There are 3 ways to turn a row about zero (a turn may also mirror it). The second row of each pair is the first, turned, with some noise. The first 27 pairs use one turn. New pairs use 3 turns, one after the other, and a turn may come again.
(in the rows, 128 means zero)
Known pairs, each followed by its turns in order:
[140  76  94  99 129 127 175  86]
[117  78 194 141 127  95 141 119] | (2)

[164 114 144 105 109 129 167 146]
[132  91 122 181 127 147 135 118] | (1)

[132 164  96  68 144  77  57 193]
[165 158 101  88 136 199  59 187] | (0)

[147 116 113 144 192 120 167 142]
[163  96 143 103 143 109  83  98] | (2)

[148 133 135 193 121 107 127  99]
[120 159 120 125 138  92 164  81] | (1)

[144 204 130 138 154 118 156 168]
[175 152  75 119 134  81  95 133] | (2)

[126 141 115 165 181 127 107 134]
[176 133 118 109  98 140 133  95] | (0)

[123 146 127 146 110 129  93 146]
[132 143  85 109 121 115 120 133] | (1)

[134  74 132 151 126 142 102 101]
[104 107 156 112 151 175 146 121] | (2)

[125 116 122 137 159 159 139  97]
[140 134 167 114 153 132 114 108] | (1)

[139 177 128 158 159 107 160  98]
[137 181 158 137  97 139 159  95] | (1)

[ 93 101 145 117 155 114 125 101]
[ 90 102 131 119 101 138 117  99] | (2)

[118 106  95 191 240  96 144 204]
[202 135 145  59 133 144  30  58] | (2)

[155 164 130 114 142 128 122 140]
[165 120  93 130 124 117 130 140] | (2)

[ 59 108 129 105 103 147  61 120]
[158 184 143 104 153 106 161 192] | (0)

[130 128 111 161 147 119 150  76]
[151 111 143 176 108 113 142 101] | (0)

[ 11 184 121 134 154 118 133 120]
[195 194  83 145 132  52 102 128] | (0)

[126 109 139 178 124 154 110  83]
[120 151 132 106 178 100 122  87] | (1)

[114 138 190 104 133 123 110 146]
[ 84 136 110 151 108 142  82 133] | (1)

[114 148 123 111 144 136 129 129]
[142 130 100 126 121 120 121 139] | (0)

[196 127 155 141  81 128 154 196]
[180 156 120 198 196 128 125 130] | (2)

[119 155 105 103 130 174 147  99]
[166 148 151 125 155 172 123 138] | (1)

[132 132 162 117  63  95 127 110]
[ 83 141  84 162 151 139 158 137] | (1)

[123 188  84 118 100 120 131  72]
[132 142 126 192  78 113 102 166] | (0)

[138 157  75 150 161 161 142 104]
[156  91 119 140  63 106 127 125] | (0)

[126 110 165 148  83  57  59 159]
[130 190  98 156 129 187 175  69] | (2)

[124 119  82  64 121 112 191 174]
[118  67 111 120 168 105  54 155] | (0)

New pairs. What belongs after each?
[130 163 100 133 140  99  88 190]
[108  65 127 137  75 103 145 145] | (2) (1) (0)

[129 110 135 160 117 110 134 107]
[ 95 137 138 120 139 136 154 146] | (1) (2) (1)

[128 171 132  74 134 134 162 135]
[102 168  98 115 120 152 180 131] | (2) (0) (0)

[145 149 114 144 171 108 142 101]
[173 130 148 127 143 110  98 103] | (1) (2) (0)

[114 156 198 138  80 104 164  81]
[130 155 113 120 146  89 225 114] | (1) (0) (2)

[112  97 132 160 147 173 147 114]
[131 161 124 160 142  91 146 162] | (1) (1) (0)

[159 123 167 142 133 139 166 105]
[103 150 148 151  81 128 112 111] | (0) (1) (1)

[181 162 148  76 163 200 165 133]
[129  41 126  70  86 138 163 142] | (1) (1) (2)

[135 180 133  88 182 139 102 113]
[159 103 193 153 141 128  95 108] | (2) (1) (2)

[170 102 182 106 138 106  92 146]
[149 157 133 162 102 194 127 114] | (0) (2) (2)

[212 152 132 146  45 162  57 110]
[119  27  73 153 139  60 163  94] | (1) (0) (1)

[146 108 132  94  89 165 107 108]
[ 78  97 115 125 133 159 101 114] | (1) (1) (1)

[128 116 103 143 137 151 127 144]
[145 125 113 101 134 111 139 116] | (0) (0) (0)

[152 108 116 114 121 118 119 145]
[126 133 144  94 119 122 148 135] | (0) (2) (0)

[174 134 107 202 161 133 144  87]
[155 129 182 122  90  76 138  71] | (1) (0) (0)

[106 128 139 113 122 129  98 163]
[167 111 128 110 122 115 144 144] | (2) (1) (2)

[134 137  83 139  96  88 128 155]
[103 118  77 125 105  92 106 141] | (0) (0) (0)

[137 124 147 113 115 138 120 107]
[144 133 134 152 139 146 123 135] | (0) (0) (0)

[110 102  69 134 107  98 160  90]
[ 87 163 120 121 194 153 145 107] | (1) (1) (2)

[112  75 142 156 133 116 114 124]
[115 150 159 141  94 160 103 132] | (2) (2) (2)

[162 141 140  83 179 120 120 156]
[165 148 135 157 119  91  75 138] | (1) (2) (1)

[166 109 141 149  85 153 173  84]
[119  96  88  89 134  89 135  71] | (0) (0) (2)

[ 76 160 127 117 130  83 139  96]
[142 159  92  78  92 122 156 143] | (1) (2) (1)

[137 142 145 140 129  90 143 129]
[117 111 139 154 116 108 139 106] | (2) (2) (2)

[ 77 103 147 138 198 193 110 122]
[118 122 166 178 167 187 129  65] | (0) (2) (0)

[117 144 137 154 109 135 151 105]
[120 169 118 123 124 122 135 104] | (0) (0) (1)

[153 135  95 149 151  69 104 122]
[ 99 165 123 146 113  71 149 131] | (1) (2) (1)

[124 115 114 107 124 131 157 115]
[121 129 161 127 144 144 139 136] | (1) (0) (1)

[148 169 148  75  62 125 124 115]
[149 166  69 100 113 179 111 153] | (0) (2) (1)

[ 77 162 165 219 108 141 102 140]
[220 199 126 159 136 141 114 134] | (0) (1) (1)

[158 130  78 112 144  99  83  81]
[109 140 123 100 168 150 111  56] | (2) (2) (2)

[ 98 147 144  91 106 184 124 201]
[ 51 131  93 100 154 130 145 184] | (1) (0) (0)

